There are 4 nested groupings, the coarsest first. Each group lies inside one group of the grouping before and may be the whole of it. The rows also spread widely along 17 directions, which tell nothing about the answers.
In the rows, zero is written as 128.
Known rows, each followed by its group in each grouping:
[143 112 134  94  83 115 124 148 162 159 105 137 128 104 121 123 124 149
 130 121 130 169 143 131 134 152 115 115 125 168  89 143 101]	pur q_79 q_853 Rupa
[102 132 162 135 156 152 149  95 129 152 118 137  72  80 145 147  82 102
 126 117 104 111 142 138 140 154  96 163 184 101 187 132  95]	sulu q_473 q_91 nidan
[118 126 144 171  98 146 108 149 140 140 111 168 123 130 134 121 126 122
 126  90 132 130 104 117 139 106 122 143 133  95 124 134  95]	sulu q_412 q_59 sipi
[120 134 128 127 110 121 176 113  88  87 106 143 114 150 123 146 157 155
  97 132  99 103 115 146 104 115 166  96 121 115 163 114 101]	pur q_334 q_562 kopeb
[148 131 143  94 106  88 111 129 154 134  85 137 122 129 121 131 129 109
 136 133 102 140 120 139 125 129 126 130 139 156 139 127 113]	sulu q_473 q_998 sud
[ 94 128 120 161 174 157 152 111  93 119 199 116 126  98 122 121 128 149
 113 132 112 117 145 128 141 132 165 131 154 111 102 164 126]	sulu q_236 q_891 gos
[162 112 148 149 144 124 147 132 137 154 181 117 119 168 113 119 137 107
 106 120 101 138 119 107 101 112 130 154 131 154 119 142 122]	sulu q_473 q_91 Biko
[ 71 137  94 130  70 155 125 149  84  97 215 137 115  76 190 121 113 166
  87 107 119 120 148 111 103 161 131 143 136 136 113 153 120]	sulu q_416 q_728 fuba
[133 122 112  91 121 141 142 154 118 103 128 100 133  95 140 132 119 153
  96 141 119 127 158 105 116 163 149 115 140 167  88 149 123]	turu q_339 q_641 sozak
[ 89 127 124 178 125 145 161 120  91 151 140 137 117 125 147 163 132 136
 130 113  92  53 142 157 128 119 146 104 188 132 168 160 167]	turu q_348 q_489 Sedil
[133 150 120 116 119 148 139 109 112 104 136 118 184 180 163 114 131 132
 139 146 105  64 123 128 134 138  79 141 116 123 139  87 182]	turu q_339 q_793 ber
[134  99 134 102 153  97 116 119 129 158 158 117  72 134 150 146 161 135
 130 141 130  95 178 127  93 111 127 126 158 202 159 124 129]	sulu q_473 q_998 dad
[ 93 136 149 158 128 145 137  88  84 153 127 142 139 165 131 108 139 130
 119 147 144  73 136 175 145 126 123 117 156 111 133 120 172]	sulu q_236 q_891 guran
[117 135 102 118 118 108 115 148 123 127 145 138 118 194 148 120 102 129
 153 135 128 125 143 126 130 115 121 111 102 124 122 118 101]	pur q_79 q_853 defuf
[155 139 174  95  50 125 138 109 152 152 129 171 116 126 148 117 121 155
 134 144 159 136 142 151 116 124 121 166  86 131 132  86 123]	turu q_339 q_83 geb
[136 143 160 112  99 168 154 178 125 114 100 144 120 139 174 155  59 130
 142 176 130  84 149 153 142  94 184 167 132 118 125 138 122]	turu q_339 q_83 bop
[116 130 135  97 126 133 141 108 118 132 127 133  90 101 107 141  90 125
 128 138 111 167 140 159 130 175 114 127 132  98 143 139  57]	sulu q_416 q_259 latu
[124 107 106 105 139 120  82 166  76 108 149 124  64 170 147 138 104  92
 101 137 135 150 143 114  82 131 134 136 109 122 151 128  58]	sulu q_416 q_800 Nem
[121 150 134  89 125 130 135 155 131  87  67 144 160 160 167 102 117 152
 132 183 138 101 150 130 158  97 165 129 107 125  85 119 116]	turu q_339 q_793 petap
[147 112 101 142 186 141 104 132  97 148 116  70 126 156  65 141 119  89
 122 133 142 132 131 123 123 179 126  69 159 129 102 153 146]	sulu q_473 q_998 sud
[156 130 181 122 143 105  75 117 151 156  22 151 112 184  93 137 126  74
 160 142 139  80 107 159 158  86 121 134 170 132 165  93 135]	turu q_339 q_83 geb
[110 143 164 125 145  99 154 105 190 179  74 167 136 127 119 105 108 144
 186 149 116 127 151 165 205  97 140 119 155 129 103 147 110]	pur q_79 q_853 Rupa
[149 135  69 111  80 137 146 162 137  99 120 128 180  88 149 176 128 166
 171 127  89 140 126 124 121 150 147  88  80 107 125 145 134]	turu q_339 q_83 geb
[115 121 160 145 121 148 132 123  91 112 125 146  99 108 155 134 158 138
  86 136 138  80 130 133 102  95 167 152 152 132 157 118 139]	sulu q_473 q_91 Biko
[162  94 153 105 123 148 119 153 142 171  83 148 115 120 140 156 128 117
 144 146 127 145 144 149 125 115 116 155 110 127 145 135  97]	turu q_339 q_83 geb
[ 84 143  90 136  97 102 128 119  95 121 198 123 100 129 165 113 129 171
 105 113 164  87 176 103 100 146 159  84 146 176 111 125 173]	pur q_334 q_562 kopeb
[146 150  95 129 129  86  89 122 136 116 190 119 147 165 118 107 115 109
 151 117 114 141 120  92 120 131 133 131  97 130 111 113 155]	turu q_339 q_83 bop
[118 126 110 140 103 102 133 123 103 146 166 132 142 143 164 135 148 125
 131 130  87  98 136 144 104 120 135 118 138 156 158 146 183]	sulu q_416 q_728 fuba
[101 147  96 140  87 122  86 129  77  98 175 131 147 134 131 130 118 114
 114 108  98 102 108 133 114 146 138 130 139 122 139 132 170]	turu q_339 q_793 ber
[149 134 112 123 146 130 148 146 141 117 110 111 143 159 115 141 129 159
 164 164 147 105 148 129 138 116 171  70 123 133  90 134 127]	sulu q_416 q_259 latu
[138  96 120 117  94 102  83 122 149 175 126 138  80 106  87 153 170 151
 132  87 158 142 150 119 101 151 104  78 149 180 126 124  95]	turu q_339 q_641 sozak
[119 110 135  89 162 137 121 122 128 153 115 148 145 119 167 127 146 139
 160 179 109 120 167 164 155 105 113 166 108 125 136 135 116]	turu q_339 q_83 bop
[140 136 139 141  86  92  93 119 157 184 127 153 115 164 108 125 102  96
 156  98 131 135 122 133 131 135 103 122 138 138 136 121 139]	turu q_339 q_83 bop
[121 115 132 166  68 158 143 142  80 156 149 156 101 178 120 142 133 152
 102 122 172 115 139 152  93 126 150  92 107 107 121 130 114]	turu q_339 q_793 ber
[123 155 111 134  94  85 134  86 100 116 112 118 119 114 120 163 114 118
 146 112 102  80 121 149 111 159 151  70 163 138 192 107 205]	pur q_79 q_853 Rupa
[146 117 152 109 123 120 151 145 160 152 109 142 115  96 172 119 127 137
 123 142 125 149 159 112 122 117 140 152 119 151 118 144 114]	sulu q_473 q_998 dad
[149 136 143 144 109 152 153 105 140 156 154 134 160 125 150 137 122 139
 169 138 123 101 130 148 135 130 109 144 113 111 142 111 180]	sulu q_236 q_891 guran
[152 168 144 118  80 115 127  82 130 132 119 136 111 127  83 157  84 124
 179 143 151 120 116 175 127 156 146 103 115  89 162  88 147]	sulu q_473 q_998 dad
[100 162 113 170 126 111 119  96 112 108 141 137 139 150 128  88 122 124
 117 101 141 114 116  99 137 142 131 102 130  90 116 109 150]	sulu q_412 q_59 sipi
[148 114 126 105 124 114  87 130 129 126 146 104 118 115 118 132 146 108
 108 110 108 124 121 108 101 152 100 142 157 180 136 122 139]	sulu q_473 q_998 sud

New rows, each followed by its group in each grouping:
[165 133 132  91 136 114 100 162 112  68  92  92 122 124 119 141 103  89
  91 136  95 116 112  93 105 136 170 144 155 163 129 126 134]	turu q_339 q_641 sozak
[123 133 139 123 138 127 124 113 144 107 115 117 124  78 107  87 141 150
  82  98 143 145 128  77 142 163 124 117 158 151  76 121 117]	pur q_79 q_853 Rupa
[139 127 129  82 174  77 100 133 190 149 147 120 113 151 170 108 105 102
 168 129  90 121 159  89 148 106  88 177 148 196 136 120 119]	pur q_334 q_562 kopeb
[106 126 186  92 120 167 140  95 105 118 115 145 121 104 141  59 168 176
  53 169 189 123 155 139 136 143 117 168 127 138  71  99 105]	sulu q_473 q_998 sud
[167 147 155  76  77 151 132 149 137  89 135 115 153 114 172 135 106 139
 128 168 121  88 127 133 112 126 138 186 119 163 125  98 169]	sulu q_473 q_998 sud
[127 136 124 109 108 103 101 136 142 134 109 135  76 153 104 134  94 116
 136 114 146 147 135 122 121 149 117 100 139 130 126 120  64]	sulu q_473 q_998 dad
[132 137 147 162 154 129  96 115 103 117  88 127 134 104 131 121 159 127
 128 148 177  68 132 123 132  98 195 108 159 126 129 114 214]	sulu q_416 q_259 latu
[109 117 116 139 113 109 103 118 116 153 115 151 111 134 124 124 163 149
 125 115 160 121 153 127 119 129 133  81 128 137 121 126 125]	turu q_339 q_793 petap
[162 136 151 112  89 145 115 138 153 104 101 128 154 138 102 113 166 166
 120 138 167 103 110 118 129 119 135 119 125 156  75  94 133]	sulu q_473 q_998 sud
[132 137 106 128  83 128  92 171  97  94 132 124 102  57 193 141  95 120
  98 105 158 124 142  74  82 148 182 139 122 142 145 124 185]	pur q_334 q_562 kopeb
[127 107 119 118 169 134 108 158 158 142 160 126 116 166 123 138 119 127
 166 134 101 129 144 124 150  99 110 147 138 144 107 151  56]	sulu q_412 q_59 sipi
[113 131 130 124 135 108 122  88 110 127 104 156 152  71 168 102 175 142
 116 136 117 131 143 124 130 128 135 141 103 107 149 118 167]	turu q_339 q_641 sozak
[158 144 178  89  95 108 145 107 151 112 140 138 134 157 115  77 130 133
  93 145 116 148 111 126 122 129 119 172 116 154  97 100 101]	sulu q_416 q_259 latu
[150 114 144  82 122 109 110 112 148 117 114 128 136  78 146 114 172 135
 100 117  96 134 132  98 113 142  94 165 133 176 137 107 129]	turu q_339 q_641 sozak
[124 142 111 139 162  68 108  82 143 107 139 131 119 123 117 111 160 109
 128  77  78 129 102  79 125 127 108 124 142 134 170 102 129]	pur q_334 q_562 kopeb
[104 128 119 143 143 107 144 114 123 109  98 147 111 111  94 135 160 151
 113 105  94 133 121 126 137 125 156  85 150 113 128 150  72]	turu q_348 q_489 Sedil
[134 133 114 135 110 168 131 114 125 158 144 111 151 140  95 146 104 136
 166 131 138 114 127 160 142 180  83  96 136 106 116 128 142]	sulu q_416 q_259 latu
[134 162 146 180 125 154 169 131 128 128 160 141 130 146 132 144  75 127
 164 146 127  95 120 141 141  91 196 140 125  77 131 138 151]	sulu q_473 q_91 Biko
[125 137 105 139  94 117 111 149 153 115 148 144 151  82 143 112 169 190
 141 121 164 129 144  95 130 108 182  99 111 150  66 139 149]	sulu q_473 q_998 dad
[118 116  96 124 101 144 122 150 135 122 139 136 151  87 182 133 166 165
 131 109 115 121 139 100 117 139  97 119 119 143 123 135 130]	sulu q_416 q_728 fuba
[ 94 124 104 113 114 166 139 144  63 111 118 113 127  95 140 152 100 146
 108 163 137 119 160 169 125 171 165  97 138 108 113 163 126]	sulu q_412 q_59 sipi
[105 118 101 123 123  97 129 146 122 138 118 122  79  89 173 161 108 118
 118  93  96 112 160 101 104 149 135 102 179 175 172 156 131]	pur q_334 q_562 kopeb
[136 134 139 105 116  98 200  90 108 126 154 125 125 103 162 133 137 148
 101 153  75 116 162 140  95 138 166 130 123 158 160 136 163]	turu q_339 q_641 sozak
[131 148 138 114 143  82 158  84 152 132  74 160 120  83 116 158 127 140
 181 151  93 133 142 164 155 109 186 100 123  95 171 134 118]	turu q_339 q_83 geb
[139 135 103 112 128 118 124 146 141 113 188 117 157 139 146 128 106 114
 140 120  55 133 121 107 129 131 115 165 123 146 122 147 127]	turu q_339 q_83 geb
[164 132 144 139  94 159 154 136 118 111 158 116 132  58 140 141 114 153
 109 125 143 126 130 106 103 140 182 143 114 131 117 122 181]	pur q_79 q_853 defuf
[144  92 136 138 140 105 122 113 130 219 114 143 111 121 124 113 157 121
 121 130 163 175 172 131 113 145 121 101 107 140 115 150 143]	turu q_339 q_83 bop
[134 131 100 143  83 136 148 179  98 123 145 120 166 146 175 151 103 116
 127 138  80 106 124 139 103 128 162 119 127 138 133 171 182]	sulu q_416 q_259 latu
[141 115 140 145 127 159 133 137 146 132  83 153  95  67 170 161 151 158
 147 116 163 112 144 101 117 112 132 117 119 100 163 108 108]	sulu q_416 q_728 fuba
[102 135 138 123 158  99 177  63 127 116  91 141 107 121 123 129 166 157
 126 133 103 100 145 144 138 128 130  84 152 119 164 112  94]	sulu q_412 q_59 sipi
[137 116 116 111 115 114  99 206 130 121  97 148  84 139 127 163  93 136
 149 152 147 152 156 133 122  87 218 108 112 133  99 169  60]	turu q_348 q_489 Sedil
[147 131 116 149 150 133 117 135 133 130 135 111 136  98 143 137 115 103
 141 113 111 126 123  95 122 140 130 136 134 117 141 136 163]	sulu q_473 q_998 dad
[130 144  94 157 122 133 106 128 122 122 171 100 136 165  89 139 112 122
 139  93 127  92 115 101 126 157 115  86 160 138 107 123 153]	turu q_339 q_83 bop
[139 115 152 133  98 114 100 103 144 162  50 172 131 116 150 124 197 149
 138 117 172  98 137 128 124 108 105 105 118 134 154  85 160]	turu q_339 q_793 ber
[ 97 157  92 150 160 133 111 125 134  90 117 121 141 127 121 127  95 121
 161  98 102 105 110  97 172 144 111 102 154  88 127 122 116]	pur q_79 q_853 Rupa
[128 147 123 128 159 135  79 142 107 100 142 138 157 131 165 105 100  92
 144 153 115 123 122 113 147 101 151 193  96  85 129 121 158]	turu q_339 q_83 bop
[152 143 155 161  93 121  92 124 124  97 106 142 107  29 103 131 119  95
  90  75 123 162  75  91 104 147 176 150 147  98 151 127 145]	sulu q_416 q_259 latu
[ 99 130 141 123 152 131 123 107 110 117 165 143 121 109 156 117 140 126
 123 140  84 109 131 141 138 107 124 179 146 123 155 135 114]	sulu q_416 q_728 fuba
[147 147 110 119 141 170 127 114 107 103 136  99 155  92 132 170 101 141
 177 161 135  77 143 139 136 151 146 122 120  98 147 105 190]	turu q_339 q_641 sozak
[158 138 157 100 129  91 161  90 178 131 139 133  95 151 100 135 120 142
 157 124  97 125 128 128 132 119 113 129 134 155 150  92  85]	pur q_79 q_853 Rupa
[117 139 100 149  95 126  89 128 100 165 155 130 106 143 128 142  82 109
 159 122 170 130 144 142 115 166 124  89 121 101 138 129 157]	sulu q_416 q_728 fuba
[127 118 120 122 131 117 122  97 112 153 142 109 109 115 113 150 122 112
 133 117 109 122 142 145 113 171 103 109 156 141 161 131 139]	sulu q_412 q_59 sipi
[139 126 164 118  96 152 139 139 119 120  75 136 135  86 110 112 127 138
  75 130 135 145 119 131 131 152 153 139 142 131  88 143 119]	turu q_348 q_489 Sedil
[135 129 114  76 125 114  87 130 117  92 152 116 133 108 141 117 142 141
 120 142 127 126 137 112 115 134 135 154 113 165 119 105 140]	pur q_334 q_562 kopeb
[124 154  59 114 106 145  64 193  88  54 102 111 230 124 106 113 114 118
 133 154 108 166  82 131 154 152 179 106  82  78  47 167 148]	sulu q_473 q_998 sud
[118 141  92 123 125  99  89 143 121 131 162 122 126 214 141 109 100  95
 144 123 117 127 129 113 120 138  90 119 116 130 123 121 117]	sulu q_473 q_998 sud
[143 110  82 125  93 103  82 154 114 138 185 116 135 141 115 131 141 130
 128 111 132 166 133 113  90 149 137 100  97 154  98 147 134]	sulu q_412 q_59 sipi
[134 148 124 125 136  97 102 132 176 131 125 131 148  90 127 123 120 127
 173 128 107 125 129 116 160 113 159 132 151 150 105 148 154]	sulu q_473 q_998 sud
[165 114 153 118 108 114 165 112  98 160  96 117 167 172 116  94 141  99
  78 148 101 156 115 151 109 158 116 123 107 144 118 131 178]	pur q_79 q_853 Rupa
[143 126 141 131 132 146 145 125 150 133 111 126  99 153 144 151 138 146
 146 124 146  75 142 113 119 120  99 111 146 140 151  93 112]	sulu q_473 q_998 sud
[158 123 133 109 162 103 100 134 125  84 141 115 103 148 116 112 141 118
 108 127 125 137 118  82 108 102 150 146 112 142 126  97  99]	pur q_79 q_853 defuf
[156 129 125 136  94 131 129 115 142 105 158 124 130 123  76 143 155 153
 128  86 107 131  89 111 113 139 115 110 124 134 126 102 106]	pur q_79 q_853 defuf
[159 164 107 130 125  58 109 108 151 140 119 136 130 175 142 114  93  97
 179 131 144 141 139  98 122 128 146  96  78 106 144  94 173]	turu q_339 q_83 bop
[139 121 168 109 138 124 132 109 124 162 144 146  99 162 142 122 104 111
 145 160 124 122 147 163 133 104 117 176 115 126 158 108 117]	pur q_79 q_853 defuf
[117  92 151 107 134 125 128 127 112 159 132 109 122  94 180  86 170 139
  52 136 143 110 181 106 105 149 114 146 174 220  94 148 173]	sulu q_412 q_59 sipi
[106 139 139  76 120  99 145  89 136 103 121 132 103  89 125 111 132 166
 111 144 123 136 158 137 135 153 138 119 144 152 115 119  81]	sulu q_412 q_59 sipi
[143 134 128 139 137 163 127 145 161 121 123 114 147  80 144 128 122 153
 138 112 143 100 141  76 146 138 126 133 149 140  92 126 152]	turu q_339 q_641 sozak
[165 113 165 109 133 154 177 143 129 133  59 127 136 130 112 135 132 137
 100 165 126 137 135 143 130 127 161 122 121 127 102 141 103]	turu q_339 q_83 bop
[169 122 143 149  85 139 112 161 162 106  89 128 134  81 104 130 164 154
  91  78 155 123 103  63 110 128 161 105 151 165  82 124 137]	turu q_339 q_793 ber
[131  98 140 122 134 173  94 185 142 130 103 119 138  57 169 123 149 139
  99 124 140 114 142  90 135 123 129 160 172 177  84 161 138]	sulu q_416 q_728 fuba
[108 153 125 140 153 116 138 120  88 129 130 113 113 117 114 115  50  97
 122 153 129 145 149 143 148 156 198 111 147  99 109 163 159]	pur q_79 q_853 Rupa
[138 146 126 130 160  85 128  75 123 127 131 127 106 124 104 116 138 134
 137 138 155 131 151 114 123 135 170  90 114 113 134 103 149]	turu q_339 q_83 geb
[131 122 111 131  98 153 122 154 120 114 111 131 144 126 112 149 152 164
 126 124 140 105 127 128 126 129 146  90 132 135  98 133 121]	turu q_339 q_83 bop
[113 112 123  94 146 147 109 128  95 132 125 135 124 124 118 105 134 144
 105 163 152 168 160 143 135 150 129 133  95 106  87 138  75]	turu q_339 q_641 sozak
[108 121 141  95 179 135 107 103 140 135  86 135 112  88 172 122 123 123
 153 149 130 113 165 129 159 135  85 159 142 114 157 109 105]	sulu q_412 q_59 sipi
[120 161 103 144 136 145 170 108 100  89  98 109 143 123 113 152  87 121
 128 121  91 108 115 122 135 177 138  81 141  72 149 129 131]	turu q_339 q_641 sozak
[149 149 160 138 119 128 107  75 119 136 115 127 140 122  99 118 127 104
 129 122 139  97 110 134 131 149 116 139 143 117 151  86 193]	turu q_339 q_793 petap
[155 160 162 125 142 114 132  85 161 130 138 135 145 190  99  99 105 104
 158 131  97 113 100 130 157 119  87 169 122 109 134  86 123]	turu q_348 q_489 Sedil
[166 142 136 124 144 114 156  98 130 108 157 121 132 115 133 152 133 131
 150 144  93 103 129 122 110 111 165 144 110 124 168 105 163]	turu q_339 q_83 bop
[109 134 112  71 185  65 121  85 149 133 125 119 111 169 144  85 138 148
 154 163 140 121 188 116 153 132 102  97 125 168 112  97 112]	pur q_79 q_853 Rupa
[130 150 127 114  82 126 151 123 131 122 109 143 129 116 155 134  89 127
 128 122 114 135 132 125 122 161 118 127 112 104 143 116 124]	turu q_339 q_83 bop
[132 112 138 100 120 107  85 112 148 146  71 156 126  78 139 126 175 133
 141 125 130 146 130 133 132 130  99 129 125 135 150 114 113]	sulu q_416 q_728 fuba
[134 131 127 126 180  99 118  88 136 142  93 133 144  80 106 126 143 111
 151 136  97 151 132 133 155 137 144 121 129 102 142 141 142]	turu q_339 q_83 bop
